The first 8 rows are patterns. Each new row is the sum of 2 different patterns, raised or lowered, with some noise. Before adding, each is slid sideways (what falls off one end comes back at the other), maybe read backwards, and multiplied by a number that may be negative. Names go in the order of the patterns.
(in the rows, 128 means zero)
Known rows, each followed by the names of its patterns:
[124 120 135 101 155 126 133 111 160 135 115 136 171 157 126 151 171 147
 136  94 125 128 142 128 130 140 129 114 161 151 139 137]
V
[123 142  72 121 126 103 137 140 112  94 143 136  99 121 122 126 124 123
 144  94 129 126 124 117  98 129 137 125 125 123 172 124]
E
[110 138 131 110 108 140 117 154 124 168 123 128 118 112 132 107 144 127
 116 127 167 136 102 123 133 178 146  70 134 116  70 165]
J
[157 119 142 126 118 137 118 158 134 134 137 154 144 125 100  77 118  70
  92 123 145 152 149 132 157 111 111  98 136 167 134  95]
N
[143 144 123 117 102 170  89 127 154 119 127 149 153 115 117 182 163 120
 154 129  98 163 144 143 108 121 138 135 118  98 108 123]
W
[141 129 119 152 123 109 156 152 137 119 140 125 110 147 122 120 131 125
 102 138 127 141 117 130  72 144 117 174 138 165 133 122]
F
[176 128 125 143  70 130 146 136 131 147 143 102 127  97 114 149 110 104
 149 137 167 129 171 104 160 138 165 121 186 148  89 131]
P
[ 73 144 127 128 105  97 121 150 126 133 105  80 165  99 132 101 120 136
 119 135 127 170 122 132 150 144  70 132 128  88  94 130]
C

New rows, each followed by the names of its patterns:
[142 100 134 114 140 135 137 148 166 124 124 117  96 120  97 102 119 112
 148 149 156 160 114 135 134 137 138 134 127 131 123 130]
V N
[100  80  88  66 104 109 136 158 115 121 122 160 117 127 112 126 148 123
 152  87 121 159 138 108  91 125 150 118 147 145 129 108]
N W
[128 135 145 162 146 130 142 168 146 161 153 166 152 152 136 132 133 149
 139 146 115 140 131 149 187 150 145 149 125 133 129 176]
V E
[142 128 154 173 156 175 140 171 119 136 159 152 204 233 154 186 191 170
 141 127 163 146 126 154 144 140 159 163 151 157 120 160]
N W
[131 136 161 132 153  82 149 181 183 139 125 156 194 150 139 160 178 120
 117  98 154  77 122 128 148 164 154 164 173 143 130 152]
V N
[ 99 145  66 147 176 122 110 120 116 140 113 107  97 131  96 122  97 111
 127 111 164  95 159 115 124 101  92 122 139 109 149  65]
J C
[167 214 165 170 173 170 135 119  96 125 129 119 142 126 149 135 110 167
 132 168 135  96 116 162 125 167 106 131 100 142 123 126]
V N
[118  85  96 129  96 114  99 135 106 104 116  60 103 103  98  83  94 125
 133 146 116 153 151 102  93  89  91 107  90 135 115 121]
E N
[ 86 111 134 122 151 142 106 112 130 130 165  69 133  99  89 136 137  91
 141 141 154 132 163 121 151 121 142 158  96 136 105 138]
E C
[119 127 133 144 133 132 137 110 121 122 104 142 122 144 111 157 123 123
 120 140 143 125 130 166 111 124 105  94 133 154 125 121]
V J
[140 130 126 107 163 139 127 139  55 114 153 105 144 168  99 107 137 133
 111 130 118 131 113 126 121 103 129 132 133 115 112 121]
E J
[163 158 194 203 148 176 179 182 147 190 157 158 166 159 182 161 145 143
 190 170 174 182 173 174 205 182 151 167 196 178 194 190]
W C
[147 134 102 131 131 126 147 120 102 118 161 162  93 144 148 115 159 160
  93 120 108 155 116 176 148 141  99 160 107 148 133 141]
W F
[119  91  78 117 138  56 133 149 118 123 173 138 113 108 143 107  95 131
  91 158 101 108 152 112 151  78  93  93 130 118 144  52]
F C
[134 124 149 139 141 114 151 141 141 154 142 122 181 162  96 190 138  96
 167 134 142 141 152 134 178 151 151 158 194 132 142 118]
J P
[114  97  92  65 109  84 156 150 146 116 125 115 138 110 142 140  95 141
 127 127 117 125 133 130 133 151 169 130 145 167 152  81]
N C
[130 135  57 184 133  95 137 132  95 106 146 174  69  78  97  83 129 131
  56 107 132 142 103 136 119 143 133 177 129 124 117 126]
V W
[143 142 164 132 157 157 186 170 195 149 209 114 179 145 188 177 164 107
 132 156 152 157 115 145 151 178 152 143 163 141 100 123]
P C
[124 140 119 166 148 106 122  92 143 154 140 125 123  94 188 121 147 167
 118 100 160 115 103 101 132  79 115 119 126  90 121 119]
F C
[108 128 109 110 125 128 115 134 124 134 136 153 141 121 160 138 140 134
 103 126 128 151 117 113 152 133 107 138 152 132 133 156]
V E
[125 120  93 125 124 151 107 126 132 136  81 122 120  72  96 109  82 124
 126 127 100  88 119 119 143 128  99 109 138  75 120 101]
J C
[ 68  26  85  60  70  40  93  69  63  74  60  57  42  24  85  75  56  67
  67  79  68  70 112  33  48  26  37  78  49  21  46  89]
V E
[149 105 179 141 141 161 153 105 146 135 155 134 139 158 148 156 157 158
 158 148 145 148 147 122 152 161 149 144 158 135 145 158]
J P
[105 159 130 190 137 140 149 114 185 173 155 142 145 118 189 158 180 199
 152 130 210 144 114 136 127 103 120 151 134 134 130 177]
P C
[ 66  93 132  69  87 109  72 116  68  92  65  99  83  90  67 114 115  84
 101 127  96 122  94  88  98  76  90  87 141  82 108 105]
J P
[150 126 136 140 172 130 164 160 121 151 127 140 174 137 125  83 157 116
 138 113 131 111 148  92 144 150 143 104 141 142 108 198]
E P
[ 94 101 133  88 130 123 127 147 122 130 150 126 114  72 103 125 102  92
  97 150 118  98 139 119 123  85 154 132 109 118 130 124]
V E
[142 122 157 172 104 144 138 151 158 112 176 128 143 145 140 128 114 163
 181 150 145 199 182 130 136 128  88 161 127 157 202 167]
E N
[138 134 150 144 140 107 123 109 135 136 138 156 170 126 162 118 137  95
 146 159 135 112 164 141 166 124 126 148 127 156 148 138]
V N
[114 136 126 125 135 113 126 124 129 104 112 123 143 116 153 135  96 146
 141 127 140 146 119 151 139 140 119 123 129 105 159 104]
F C
[ 84  44  92 104  90 144  93  84 132  65  84 119 120  78  95 134  93  95
 119 112  95  93 125  78 115 103 112 111  89  89  99  91]
E W
[124 101  71 119 118 107  84  95 131 130 124 108 101 127 122  92 113 126
 110 117 149 121  89 130 157 122  97 150 113  96 178 107]
E W
[ 89 148 154 111 114 105 124 150 162 151 142 104 132 151 111 109 100 154
 123  75 140 105 104 152 137 121 135 128 122 103 147 148]
V W
[125 121 131 140 103 151 133 125  91 107 119 137 134 123 119 113 116 146
 118 113 101 130 114 104 110 107  84 126 118 116 106 110]
V W
[124 122 132 103 122  93 153 145 114 112  94 122 142 121 106  96 119 146
  97 138 117  83 116 154  89  89 110 121  75 116 130  95]
W C
[155 135 123 155 122 185  96 130 166 146 144 133 115 143 146 156 168 115
 145 106  90 142 124  86 156 169 160 147 180 147 162 136]
N C
[152  92 109  76 123  77 176  78 116  52 117  43  96 154 105  77 121 102
 106 178  96  85 104 121  91 103 150 105 147 135  97 134]
F P
[104  86 118 118  61  79  96  96 120 111  69 106 104 108 115  97  65 131
 134 126 147  96  95 113 126 136  54 134 108  88 118  85]
E W
[118 114 104 110 139 130 156 138 147 147 140 134  96 116 137 111 108 136
 114 133 151 123 161 101 155  81 100 113 149 132 142  90]
N F
[118 120 143 120 120 134 105 123 124 126 131 137 145 128 125 132 115 131
 155 129 106 151 127 135 132 129  89 127 110 129 129 128]
J F
[ 95 114 100 113 129 133  87 159 110 159 117 114 120 100 145 107 135 126
 127 129 149 106  67 109  81 136 130  88 144 124  77 170]
J N
[131 136 113 145 111 151 162 152 141 149 150 118  81  95 130  95 107 128
 146 156 112 132 141 117 137 115 135 151 100 123 105 122]
V N
[180 135 173 121 146 142 100 112 167 117 100 156 114 129 117 137 119 110
 142  98 110 107 107 106 119 107 144 118 142  66 158  98]
F P
[130 146 127 102 178  98 124 113 145 119 126 113 108 129 132 149 116 114
 147 143 139  98 143 154 118 130 165 151 113 158 181 108]
J W
[114  89 109 101 108 107  94 132 103 110 111 100 119  66 134 107  73 133
 132 124 131  83  99 101 112  91 107 147 148 118 143 129]
E N
[155  92 112 139 131  76 121  96  84 107 136 141  99 137 162 120 162  84
 144 137 112 113 100 170 132 139 123  86 108 191 107 100]
P C
[127 153 128 145 143 128 147 134 160 173 148 141 149 155 136 126 112 130
 172 124 154 168 128 153 130 145 139 167 133 131 123 157]
J N
[150 127 157 122 128 108 119 140 137 127  90 147 141 153  97 162 156 122
 185 198 123 149 150 153 131 135 171 133  83 174 105 132]
W C
[164 156 155 174 131 129  94 139 129  68 136 165 146 112  93  78 151 108
 132 109 135 137  93 128  78 104 128  98  82 117 128 167]
N P
[111 116 119  85  93 120  93 107 106  90  75 125 105 138 107 137 126 107
 125 103  83 146  96  99 121 129 124  98 126 110 116 124]
F C
[145 119 129 147 129  93 104 144 114 109 163 119 124 113  95 125 127 116
 128 122 154 134 124 120 114 135 117 128 120 123 129 124]
V E
[122  60  88  82  73  74 101 112 124  71 126 116 121  94  72 102 113  89
  62  99 102  81  90  77 110  52 112  79  59  90 116 114]
V N
[140 166 216 126 183 149 180 164 138 186 144 156 120 164 169 137 134 205
 153 157 156 187 156 190 178 156 155 186 173 152 146 178]
E C
[173 164 142 150 139 145 135 170 153 126 148 173 175 125 122 135 159 149
 109 156 155 123 175 117 136 136 115 125 165 186 130 135]
E N
[130 153 117 133 151 136 122 151 153 120 133 164 158 149 102 113 127 100
 156 115 137 151 129 124 143 125 167 125 158 134 134 129]
E J
[112 116 146 132 116 142 137 142 114 133 117 111 141 115 129 109 124 124
 135 111 123 108 138  90 141 127 158 126 131 102 116 109]
N F
[138 145 177 134 144 130 139 105 148 155 139 148 148 157 132 137 151 140
 102 146 155 142 138 106 138 180 130 148 184 115 133 134]
E J
[139  85 101  81 115 113  86 109 107  85  72 109  95  84 106 135  98  89
 139 124 138 128  96  69  93  92 119 107  72 101 104  99]
F C
[110  87  81 126  97 118 135 146 114  79 113 165  73 132 109 119 126  95
 131  96 113 113 112 121 105 118 158 137 127 178 141 132]
E N
[ 84  89 122 134 110  98  91 141 115  89 102  36 122 102  68 120  87  50
  90 124  88  67 101 107  83 103 131  80 102 114 108  88]
E W
[118 144 119 111 127 112 116 122  92 112 116 102 139 119 144  84 113 104
  92 118 137  85 141  63 117 125  66 131 165 136 122  97]
J W
[143 131 131  96 154 153 131 140 172 180 111 155 144 112 125 138 170 124
 124  95 120 179 103 126 183 111 162 121 120 130 186  92]
J W
[ 98 113 134 130 126 125 131  97 106 142 128  81 123 141 116 123  83  83
 156  91 138 154 128 135 121 111 134 130 129 132 101 131]
J F
[131 101 122 147 117 129 128 140 134 132 107 108 110 132  89  82 125 127
 102  96 124 125 134 104 146 122 128 100 119 114 106 118]
V P
[134 101  45  96 138 155 119  74  92 174 113 122 171  98 108  92 107 130
 143 114 125 122  99  86 123 138 101 129 128 132  65  96]
V J
[145 108 124 148  88 111  94 140  98 103 105 130 130 123 161 198 121 176
 104 133 125 124 146 126 100 126  91 158 169  85 153 116]
E C
[ 94  54  64  87  77  59  20  60  79 117 101  67  82  78 112  27  74 117
  49  73  87 113  39  63 114  99  69 101  87  66  91  85]
V W
[141 137 109 109 126 131 114 146 110 163 158 132 148 172 128 121 157 162
 108 112 146 130 114 173 116 150 114 148 143 145  98 112]
V W
[116 176 121 139 118 149 128 132 126 127 168 120 157 117 144 128 138 108
  93  97 153 103 157 150 143 112  83  80 137  91 111 114]
N C
[131 135 100 150 124 132 101 173 130 114 134 171 167 122 139 167 145 134
  70 123 128 132 156 128 135 140 107 146 153 154 127 115]
V E
[120 111 140 134 109 133 121 132 130 118 112  99 131 145 110 116 132 125
 125 110 123  97 134 126 136 171 120 121 149 147 126 117]
E W
[121 155  99 142 123 117 128 116  66 138 120 120 127 165 143 140 130 138
 143 110 138 108 153 109 114 147 114 149 147 118 102 124]
N C
[ 93 147  84 159 110 120 102 168  85 142 163 142  49 133 124 127 189 136
 100 122 132 110 110 168 120 161 154 106 157 172 133 111]
F P
[112 126 113  97 109 138 110  66  86 115  82  91  92 127  58 103  88  87
 104 115 109 122  71  98 101 122  84 113  69  86  40  97]
V F
[126 161 138 126 133 157 128 142 129 117 138  99 160 177 138 122 105 138
 167 141 128 127 157 134 161 111 132 154 130 184 167 147]
J W
[118  90 112  94 109  88 128  89 118 113  73 104  68 115 112 128 130  95
  78 147  59 171 107 100 172  88  65 105 139 134 104  87]
J C
[130 150 137 150 131 138 117 178 152 134 172 133 125 174  93 118 141 137
  98 133 170 140 126 153 108 124 161  79 185 167 119 107]
E C
[105  85 110 114  57 120 103 118 129 115 131 107 139  88 129 126 110 111
 100 101 142 124 112 112  99 147  99 140 149  94 102 159]
E C
[135 168 139 164 159 169 163 149 114  99 141 112 110 134 143 160 172 140
 160 128 141 120 146 197 154 117 165 154 162 151 142 153]
V N
[107  83 121 101  46 134 156 151 119 150 107 129 122 109  93  56 147  89
 125  78  59  74 123 149  87  64  95 124  92 132  97  78]
W C
[102  88  53 112  85 136 105 136  90  83 123 102  80 108 103  80 121 141
  96  87 108  71  82 111  90  84  97 105  81 103  93 105]
E F
[154 129  94 136 117  81 107 107 165  36  74 135  99 142 144  68  88 108
 141 140  65 116 102 112 141 129  60 121 142 134 142 121]
W C
[119 150 131 168 119 139 114 103 144 118 149 123 121 127 156 147  98 122
 135 174 132  76 135 123  71 165  87 147 124 131 115 159]
J F
[100 112 102 102 127 103 102  75  67 127  69 172 138 127 101 105 108 159
 117 108 120 127  87 133 109 100 123 105 115  86 145 114]
J F
